The same things were measured in two ways. Each way mixes the same 10 hidden numbers, adds some noise and spreads widely along 8 directions of its own, which tell nothing about the thing.
Some things both ways: the first way, then the second way.
[-3.12  0.46  3.17 -2.20 -3.78  1.02 -0.66  0.11  0.68 -0.03  2.01 -3.18
 -0.15 -0.09  3.88 -1.54  1.85  1.86 -5.38  4.75 -2.82]
[-4.73  1.17  1.28  3.06 -0.26  8.40  1.54  1.25 -4.18  0.83  0.42  1.59
  5.10 -2.37 -0.93  2.56  2.52  1.02 -3.12]

[-2.14 -2.23  1.03  2.82  0.20  1.51 -0.13  1.60  1.21 -1.34  0.29 -2.43
  1.12 -6.16  3.17 -3.85 -2.06 -0.71  1.23 -1.45 -1.76]
[ 1.37  0.28 -1.67 -0.47  2.10  4.00 -1.50  2.02 -1.49  2.63 -5.73 -2.40
 -0.25  0.58 -1.37  1.98  0.05  0.62 -0.83]

[-2.69 -0.45 -0.48 -0.22 -1.25 -3.13  4.14  4.16  1.89 -1.19  0.20 -6.18
 -2.62 -1.86 -1.82 -0.10  2.07  2.12 -2.36 -1.70  2.10]
[ 3.47 -0.08  1.69  0.52 -0.90  1.69  0.08 -1.90  0.82 -0.68 -1.62 -0.71
 -2.63  2.33  2.53 -0.40 -2.37  0.63 -1.31]

[ 1.47  2.17  0.60 -1.80 -1.66 -3.17 -1.16  2.23 -0.86 -1.09  1.14  0.16
 -2.12 -0.26 -2.94  2.29  1.88  0.79 -2.28  1.54 -0.47]
[ 0.02  0.72  2.37  3.62 -3.60 -4.92  0.23  3.65  2.36 -1.95  2.62 -2.54
 -0.27  2.26 -1.71  2.05 -3.90  2.86  0.26]

[ 1.89 -0.59 -4.10  0.01  0.17  0.10  1.35  2.03 -2.28 -2.96  3.24  0.60
 -3.55 -3.51 -2.08  4.46  0.28  2.44 -3.13 -0.71 -4.96]
[ 1.82  1.75  1.97  1.81 -0.07 -6.88  0.71  6.09  2.87  2.78  5.93 -2.10
  0.84  3.02 -1.31  2.66 -2.93  2.43  0.19]

[-2.01  1.03  1.15 -1.48  1.04 -1.08  1.62  0.23  2.09  0.05 -3.36 -2.97
  0.59 -1.17  1.39 -4.13  1.26 -0.45 -0.14 -1.09  2.20]
[-0.37  3.05 -1.72 -3.31 -1.65  2.48 -4.10  2.53  0.44  0.55 -1.69 -0.26
 -0.60  0.11  5.79  1.91  1.04 -5.93 -2.18]

[ 3.15 -0.93  0.42  0.65 -0.02  2.74 -2.04 -0.62 -2.69 -0.13  3.02  6.22
 -0.18 -1.15  0.95  1.16 -0.77 -1.02  2.26  3.14 -2.45]
[ 1.08 -0.75  0.44  2.27 -1.18 -0.59  0.23 -3.39  2.91 -3.93 -2.62  1.60
 -1.91  1.27 -0.95  0.73 -2.51  0.14 -1.25]

[ 0.74 -1.86 -3.11  0.20  1.72 -3.00  2.95  2.16 -0.52 -2.21 -0.27 -1.24
 -3.08 -1.40 -0.79  2.12  0.11  1.75 -2.14 -2.34 -3.74]
[ 1.07 -1.12 -3.62  2.35 -3.84 -7.05 -0.19  2.35  0.91 -3.03  0.35 -2.50
 -4.42 -0.25 -1.00 -4.15 -1.33  0.46  2.94]

[-1.70  0.44  4.42 -4.64  2.16 -0.63 -3.42 -2.18 -2.92  3.43  3.29  3.94
  3.11  0.82 -1.19  1.56 -2.14 -1.13  0.61  3.95 -0.36]
[-2.88  1.80  0.73  1.60 -3.69  3.73  1.52  5.22 -3.99 -0.13  3.34 -2.11
  0.63 -3.25 -0.87  3.45  0.90 -0.28 -2.41]

[-3.09  0.02  2.12 -0.64 -0.29  1.94 -1.40 -0.51 -0.76  1.00  0.95  0.85
  2.57 -2.74 -0.04  0.93  0.67 -1.96  0.32  0.49 -1.08]
[ 4.99 -0.26 -1.01 -2.72  5.80 -2.42  0.91  0.81  1.38  3.58 -0.46 -1.25
  0.12  0.41 -0.10  1.34 -1.58  2.09  1.99]

[ 1.31 -2.40 -2.91  3.73 -0.98 -2.38  0.81 -3.20  0.70  1.18 -2.97  0.85
  2.24  2.20 -0.23 -0.27 -0.54 -2.22  4.70 -4.94  5.80]
[-4.87 -3.30  1.50  2.33  0.04  1.88 -0.49  1.91 -1.20 -1.83  1.45  2.25
  3.79 -2.97 -0.48 -0.25  0.07 -1.62 -5.82]

[-0.08  0.78  4.60 -2.87  0.44 -0.23 -3.23 -0.89 -0.54  0.31  2.98  2.40
  1.33 -0.82 -2.04  1.65  0.48 -1.39 -2.52  1.90  0.97]
[ 0.55  4.02  0.40  1.56 -0.53 -1.02 -1.45 -3.15  0.51  0.26 -5.44  2.95
 -3.71  2.83 -4.57  4.68 -2.49 -0.45 -2.75]

[-3.34 -1.84 -0.40 -1.55  6.73  1.20  3.41  1.38 -1.50  0.40  6.50  0.35
 -1.87 -0.49  4.07  2.18 -0.43  4.18 -7.29  3.59 -6.75]
[-2.03  0.56  1.56  3.51 -1.04  2.71  2.52  2.71  1.08 -1.04  0.43 -0.45
 -1.80 -3.97  0.68  1.26  0.21  2.30 -0.31]

[ 1.68 -1.38 -5.43  0.38 -0.63  0.74  1.20 -1.23 -2.73 -0.69  3.85  2.33
 -0.19 -1.66  1.25  3.04  0.63  1.22 -4.16 -0.29 -3.86]
[-1.15  3.52  2.93  3.26 -2.91 -7.67 -0.64  6.94  3.50  2.68  5.79 -2.91
  1.91  0.16  1.63  0.11 -1.70  1.80 -1.97]

[ 0.69 -0.49 -1.67  1.20  1.01 -1.24  2.34 -1.17  1.16 -0.97 -1.12 -0.63
  0.78 -0.01  0.28 -1.62 -0.15 -1.03  1.34 -3.85  3.31]
[-2.93  3.18  0.33  0.28  0.40 -6.22 -0.38 -0.83  7.58 -1.01  1.28  0.98
 -3.03  0.49  1.23 -0.59  0.65 -0.23  0.25]

[-0.74 -1.65 -0.96 -0.81 -0.96  0.96 -1.45 -1.76 -3.97  1.07  2.34  3.37
  1.32 -1.20  1.78  1.95  0.32 -0.64 -0.19  2.90 -2.27]
[-2.79 -0.04  2.31  2.70 -0.05  3.93  1.57  2.09 -0.08 -0.32  0.31  3.75
  4.29 -0.81 -0.30  1.22  0.66  1.32 -4.05]

[-5.64 -1.15  0.88  0.42 -7.24 -2.17  0.12  1.05  1.34  1.08 -3.26 -6.14
  1.36 -0.30  1.15 -0.97  1.92  0.07 -1.09  0.56 -0.27]
[ 0.30 -0.40 -2.55 -0.42  0.29  1.66  1.51 -1.14  0.51  1.06 -3.15  1.28
  1.87 -0.63  4.57 -2.60  1.65  1.42  0.57]

[-1.81  0.48  4.28 -1.47 -2.88  0.86 -2.65  0.69  0.30  0.42 -1.86 -0.62
  0.59 -2.40 -0.51 -1.77  0.50 -1.46  2.68  2.39  1.17]
[ 0.92  2.46 -2.12 -1.84 -2.38  1.50 -0.48 -0.34  1.83 -1.38 -1.91  3.16
 -2.39  2.15  3.23  3.94 -0.32 -4.34 -2.98]

[ 4.74  2.83 -0.58 -2.47  7.02  1.66 -3.12 -0.61 -1.58 -0.28  3.99  2.92
  0.40 -1.60  1.54 -0.83 -2.31  0.19 -1.64  1.34 -4.18]
[-1.29  3.30  1.92 -1.94 -0.19  0.76 -0.88  5.67 -0.21  0.85  1.68 -2.36
  4.88 -0.07  5.66  1.11  1.33 -0.76  1.23]

[ 1.26  2.26  1.27  1.01  3.36 -0.71  0.55  2.82  4.20 -1.64 -3.89 -2.25
 -0.14 -0.76 -0.28 -4.52  0.13 -1.06 -0.62 -2.10  3.69]
[-0.72  3.85  1.74 -0.98  3.43  4.32 -4.36  1.61 -2.51  2.82 -5.50 -1.76
 -0.11  1.02 -5.55  5.71 -1.07 -0.33  0.04]

[-1.02  0.95  2.86 -3.45  4.89  0.25  0.75 -0.34 -0.01 -1.33  2.32 -1.45
 -1.68 -0.17  3.09 -1.81  0.25  1.49 -2.50  2.94  0.20]
[-1.02  1.80 -1.71 -2.01 -2.99 -4.40  0.11  1.77  1.60  0.54  4.65 -3.04
 -3.52  3.03  0.42 -0.53  0.36 -0.09  1.55]

[ 3.69  0.83 -2.39  1.46 -1.85  1.98  0.91 -0.44  0.69 -0.04  1.47 -0.18
 -2.27  2.79 -1.09  0.63  0.34  2.25  0.02 -0.58 -0.50]
[ 2.25  0.41 -1.97 -3.68 -0.85  2.33 -0.39 -1.31 -1.77  1.74 -0.62  2.99
 -0.47  2.59  4.68  1.70 -0.65 -3.94 -0.15]

[-0.79  0.08 -0.62  3.17 -2.12 -0.77  0.62 -0.93  0.83 -0.87 -0.48 -2.63
  3.54 -3.77  2.86 -4.15 -0.38 -3.26  6.98 -4.55  3.78]
[-1.70 -0.03  2.27  2.76 -2.37  0.09 -3.26  3.67 -4.67 -0.26  1.02 -5.22
 -0.49 -3.00 -2.25 -0.79 -2.26  0.88 -0.61]

[-0.64 -1.55 -4.45  0.98  1.83 -2.33  3.52  1.45  0.23 -0.75 -2.45 -2.58
 -1.47  0.91  0.10  1.15  1.28  0.90 -1.95 -2.18 -0.22]
[-0.47  3.01  1.60 -0.29  0.97 -2.72 -1.46  3.86  1.53  2.44  0.86  0.86
  0.89  2.68 -0.05  2.13 -0.69 -0.32 -1.14]

[ 0.68  1.49  1.41 -0.15 -1.55  0.86  1.57 -0.04  0.88 -1.05  3.56  0.13
 -2.19  0.74 -1.97  0.03  0.79  3.36 -4.49 -0.80 -1.76]
[ 4.15 -2.59 -1.05  0.93  1.93 -1.54 -0.71 -0.20  0.63  1.97  1.24  0.16
  1.84  4.44  0.70  2.97 -3.90 -1.29 -1.49]

[-2.01 -0.07 -0.12 -0.50 -0.39 -1.26  1.15  1.46 -0.49  1.08 -0.15 -1.34
  1.76 -1.45 -1.59 -2.86 -1.18  0.22 -0.97 -1.03  1.82]
[ 7.74 -1.69 -1.82  2.57  2.35 -0.31  2.45 -2.85  0.14  2.70 -1.60 -0.43
  2.02  4.69 -0.42 -0.97 -2.12  3.23 -1.41]

[ 0.52  3.01  1.34 -0.02  3.61 -0.76 -0.06  0.73  1.37  0.43  0.45  0.54
  1.36  0.67 -1.57 -3.60 -0.05  0.48 -4.47 -1.91  2.24]
[-3.28  0.65  0.77 -3.07  1.05  0.30  0.18  5.90  3.67  0.74  1.29 -3.75
  3.14 -2.21  4.90 -3.30  3.86  2.03  2.97]

[ 6.84  3.86 -4.58  4.44  3.63  1.81  0.39  2.12  4.50 -2.02 -0.49 -0.77
 -1.39 -0.55  0.12 -4.15 -0.70  1.62 -3.47 -3.96  1.40]
[-2.47  2.96 -0.14  0.05  1.00 -2.09  0.84  1.81  5.86  1.89 -2.40 -0.25
 -0.55 -3.20  2.01  1.97  0.55  2.76  3.43]

[-2.84 -0.34 -0.32 -1.11 -4.06  2.28  1.93 -0.32 -1.30 -0.33 -0.39 -1.95
 -1.38  0.67  1.69 -0.07  3.16  1.42 -1.14  2.71 -1.49]
[ 1.66 -0.44 -2.74 -1.54  2.40  1.50  3.75 -2.12 -0.57  1.70  4.05  6.23
  1.86  2.24 -0.85  0.78  1.89 -0.39 -0.53]

[-0.50  0.79  4.10 -4.25  7.60  1.49 -3.72 -2.60 -2.07  3.05  4.00  4.56
  2.90  1.79 -0.78  1.78 -2.41 -1.04 -1.86  3.37 -0.22]
[ 0.15 -1.16  1.43  3.04  0.71  0.02  1.69  2.76 -5.70  1.10  1.99 -3.59
 -0.43 -3.49 -4.57 -0.31 -1.17  3.71  0.60]

[-0.72 -1.37 -0.48 -1.09  3.47 -1.85  1.32  1.59 -0.74 -0.73 -3.64  0.62
 -2.14 -1.69 -1.85  0.51 -1.11 -0.14  3.09 -0.26  0.67]
[ 3.36 -1.74 -4.02  0.24 -0.07 -6.60  2.20  0.38  5.72 -1.58  1.92 -0.88
 -5.33  2.16 -1.75  0.35 -2.36  1.04  2.14]

Other things, the second way, with their names:
(187): [ 0.71  0.68  0.76  5.91 -0.88 -5.61 -0.90  3.17 -0.27 -0.39 -0.27 -2.00
 -4.49 -2.58 -4.67 -1.72 -2.56  1.40 -1.36]
(283): [ 0.77 -2.68 -1.62  0.71  0.46 -2.34  4.41 -3.07  1.96 -0.80  3.23  4.84
  2.96  1.03  4.85 -5.79  1.81  0.47  0.04]
(129): [ 2.15  1.00  0.04  0.61 -1.53  0.67 -3.25 -9.16 -3.28 -1.62 -5.90  3.72
 -2.00  2.03 -0.35 -1.95 -2.71 -2.41  0.63]
(274): [-0.05  4.62  0.85  3.12 -4.45  0.13 -2.15 -1.67  1.07  0.15 -4.39  2.20
 -5.82 -0.05 -0.83  2.53 -3.02 -0.16 -1.06]
(165): [-4.67  1.81  1.76  4.47 -2.58 -0.72 -1.01  1.82  1.67 -3.17 -0.15 -1.07
 -1.53 -5.15  3.09 -2.64  0.62 -0.26 -1.39]
(91): [ 1.17  0.49 -1.49 -1.43  0.40 -2.50  1.97 -1.09  4.62 -2.43 -1.82  2.68
 -4.39  1.08  4.39 -2.86  1.27 -1.21  0.00]
(57): [ 2.60  2.69 -3.45 -4.01  1.09 -4.58  2.01 -1.89  1.95  3.38  1.05  4.08
 -1.47  5.89 -3.54  0.46  1.36  0.43  0.31]
(362): [ 2.41 -0.56 -0.13 -4.13  6.14  3.63 -0.35 -2.18 -0.62  5.06  1.11  1.30
  4.88  2.84 -0.66  2.46  0.04  0.63  1.22]
(289): [-2.55  4.28  0.79  0.90 -2.67 -0.26 -1.46  6.35 -1.30 -0.55  1.14 -2.87
 -3.87 -3.69  0.43  0.00  1.53 -1.15  1.29]
(203): [ 0.94  2.84  0.09 -2.42 -1.31 -2.25 -3.96  2.27 -2.44  3.68  2.13 -2.50
  5.20  2.61  3.17  0.73  0.28 -3.93 -3.78]
(7): [-4.66 -1.50 -0.69  0.17 -0.15  0.44  1.13  0.04  2.81 -2.08  2.80  3.65
  3.23  0.37  2.86  0.11  1.83 -2.18 -2.21]
(101): [ 2.24 -0.04 -0.09 -1.05 -1.13 -2.04 -0.96  0.72 -2.43  0.58  2.92 -1.76
  0.95  5.41 -3.26  0.54 -1.46 -0.39 -2.77]
(151): [-3.92  2.66 -4.42 -1.31 -1.58  6.42  0.90 -1.42 -5.45  1.09 -0.63  3.83
  1.97 -3.08 -1.32  1.75  4.93 -3.49 -3.22]
(405): [-3.71  0.49  0.64  2.30  1.30  1.88  5.04 -1.67  2.36 -2.33  0.67  0.76
 -4.02 -3.01 -1.18  0.21  1.04  5.15  5.31]
(195): [ 1.63 -0.23 -2.23  3.10  0.55 -1.76 -0.34 -1.85  3.63 -1.65 -2.67  0.69
 -2.44  1.70 -2.69  2.22 -2.34  0.26 -1.01]
(390): [ 3.23  1.24  3.35 -0.43  0.41 -1.01 -2.02  0.55  1.06  2.42  0.99  2.57
  3.72  7.38  0.62  2.42 -3.27 -0.38 -5.10]
(329): [-0.95 -4.57 -0.85 -1.42 -0.49  2.61  0.16  0.65 -1.27 -0.01  3.20 -3.40
 -0.54 -2.49  4.06 -4.45  0.29  1.62  2.73]
(268): [-4.96 -1.12  1.44  4.28 -3.33 -0.48  0.03  0.68  1.71 -3.94  1.63  0.55
 -3.57 -2.97 -1.39  0.88 -2.05  0.65 -1.08]
(178): [-3.62  2.83 -1.19 -0.65 -0.04  1.33  0.12  0.33 -1.92 -1.45 -3.47  2.09
 -4.65 -0.87 -3.08 -0.68  2.33  0.48  2.82]
(152): [-0.21 -2.78  1.77  4.81 -1.98  0.56 -1.97  0.46 -1.73 -5.58 -0.29 -5.33
  2.22 -4.70  3.47 -7.09 -0.69  0.59  0.02]
(79): [-1.46 -0.97 -1.17  0.55  3.30  1.38  1.45 -3.33  7.16 -2.23 -3.16  3.67
  2.15  1.14  2.17  3.01 -0.24  0.15 -2.41]
(396): [-1.74 -2.37 -2.83 -1.13  0.98  3.50  1.69 -4.24 -2.20 -0.96 -2.69  1.44
 -1.33 -3.32  1.17 -4.93  2.11  2.03  5.05]
(307): [-0.59 -1.24  0.63  2.45 -0.54 -3.68  0.44  3.46  0.48  0.45  2.78 -1.12
 -0.80 -1.51 -3.51  0.40 -2.72  3.21  1.40]
(133): [-3.58  1.00  1.63 -1.73  1.94  4.15 -2.02  0.12 -0.03  1.45 -3.38  2.07
  1.86  0.46 -1.70  3.69  0.13 -0.11 -0.39]
(29): [ 2.38 -0.97  1.56  3.20 -0.56 -4.86 -2.72 -2.65  4.04 -3.34 -2.34 -0.84
 -1.12  3.94 -0.62  0.33 -4.93 -1.07 -2.09]
(41): [ 3.60  1.80  2.37 -0.98  4.51  2.57 -2.47 -2.82  2.34  1.66 -4.52 -2.13
  1.29  3.72  0.48  5.48 -3.61  1.21  1.11]
(155): [ 1.04 -0.86  1.90  1.39 -2.41 -2.43 -2.97  4.62 -0.14 -1.41  2.24 -3.52
  2.01  1.56  2.54 -1.02 -2.34 -1.18 -3.13]
(265): [-3.24  1.07 -0.06 -1.19 -0.67 -3.79 -0.80  2.76  6.44  0.03  1.59  1.16
 -0.06 -0.07  4.00 -0.92  1.24 -1.34 -1.62]
(266): [-0.54 -1.33 -2.99 -0.96 -0.77 -0.30  1.47 -1.19  4.56  1.45  1.47  0.98
  0.38 -1.29  7.50 -2.80  1.35 -0.09  1.20]
(214): [-0.44 -1.75 -2.13 -2.61  1.71  5.05  2.70  0.46 -0.54 -1.19 -1.94  4.84
  2.05  0.41  1.90 -1.14  3.07 -0.68 -2.80]
(278): [-0.25 -0.78 -0.86  1.05 -5.35 -1.81 -3.92  0.61 -2.59 -1.50 -0.48 -2.42
 -4.23 -1.92  0.00 -2.55 -2.74 -1.32  0.57]
(205): [-0.33  4.04  0.74 -0.01 -0.76 -6.94 -0.43 -2.62  7.24  1.14 -0.10  0.02
 -5.13  3.41 -1.00 -0.85 -1.44  2.43  4.15]

Some of these things the first way, each followed by its name:
[ 0.00 -1.33 -0.68 -1.02  1.29  0.25 -0.91 -1.27 -1.06 -0.36 -2.21  2.01
 -0.49 -1.02 -0.21  1.19 -0.11 -0.34 -0.59  0.86  0.23]
(265)
[ 4.80  0.05  0.58  1.59 -9.00  4.12 -3.52  0.11  0.66 -2.78  2.11 -1.49
 -1.96 -5.91 -2.77 -1.49  3.08  0.47 -2.12 -1.75  0.57]
(214)
[ 0.54 -1.75 -1.65 -0.51  0.05 -3.61  3.32 -0.30  0.15 -0.10  1.79 -2.65
 -1.28  3.27 -1.65  2.41  1.41  1.39 -2.75 -3.20 -0.15]
(178)
[ 0.44  2.46  1.62 -3.95  4.22 -0.86 -0.78 -1.38 -0.56  0.62 -1.74  2.57
 -0.36  1.78 -0.12 -0.21  1.43 -0.62 -0.64  2.49  2.96]
(278)
[ 5.40  1.09 -0.11 -0.93 -1.26  2.99 -1.02  0.67  0.42 -2.04  4.58 -0.44
 -3.99  0.26 -1.28  1.21 -0.61  3.31 -2.02  1.79 -2.90]
(405)
[-2.19 -1.24  0.77 -1.78  1.33  1.78  0.55  0.08 -1.66  0.78  0.91  1.34
  0.82 -1.30  0.20  0.29 -0.27 -0.07 -1.50  1.41 -3.44]
(289)
[-3.37 -1.72 -1.51  1.25 -1.82 -1.89  3.40  0.02 -1.10  0.29  0.22 -1.42
  0.89  1.80  0.29  1.11  2.37 -0.17 -1.11 -1.29  1.96]
(57)
[ 0.37 -2.82 -3.78 -0.45 -3.80 -3.34  1.25  1.69  0.05 -0.37 -5.44 -2.26
 -0.52 -1.79  0.56  0.70  0.50 -1.78  3.15 -0.54 -1.45]
(152)
[ 7.86  0.26 -4.10 -0.40 -3.58 -0.51 -1.53 -2.46 -1.54  0.40 -1.03  4.69
 -1.12  5.39 -3.66  4.08 -0.15 -1.25  3.82  0.11  1.32]
(129)
[-3.69 -0.52 -0.03  1.49  2.39 -2.68  3.09  0.21  1.01 -0.29 -0.06 -2.58
  3.39 -3.66 -1.72 -2.63 -0.35 -1.71 -0.01 -7.59  3.84]
(187)
[ 0.08  0.16  0.98  1.05 -6.28  1.30 -1.12 -0.19  0.87 -1.26 -0.49 -2.55
 -0.82 -0.37 -0.04 -0.07  0.38  0.24  2.34  0.27 -1.03]
(396)
[-1.08  0.20 -3.24 -0.52  2.71 -0.43  3.61  0.02  1.37 -0.22 -1.86 -2.85
 -1.98  1.22  2.67 -1.81  0.12  3.10 -2.76  0.00  0.07]
(266)
[ 0.47 -0.53  0.92 -5.03  1.66 -1.90 -0.91 -1.94  0.52  1.06 -1.71  0.15
 -0.29  2.82 -0.37  1.53 -0.29  0.18 -3.46  2.59  0.63]
(151)
[ 2.23  3.63 -0.07 -0.86  0.27 -1.24  1.17  1.55  1.40 -1.46 -2.27 -0.10
 -1.62  2.70 -4.38 -1.49  1.09  0.84 -2.38 -0.98  4.59]
(205)
[ 2.00  1.02 -0.32  1.01  1.24 -2.37  0.46 -0.17  1.88 -1.52 -2.71 -1.39
 -1.12  1.13 -2.26 -1.84 -1.66  0.56  2.08 -3.51  3.55]
(7)
[ 2.44  2.01  1.01  0.84  0.87  2.78 -1.04  1.45  1.47 -1.71  2.13 -0.41
 -0.53 -3.18  4.36 -3.16 -0.34 -0.30  1.44  2.09 -2.22]
(41)
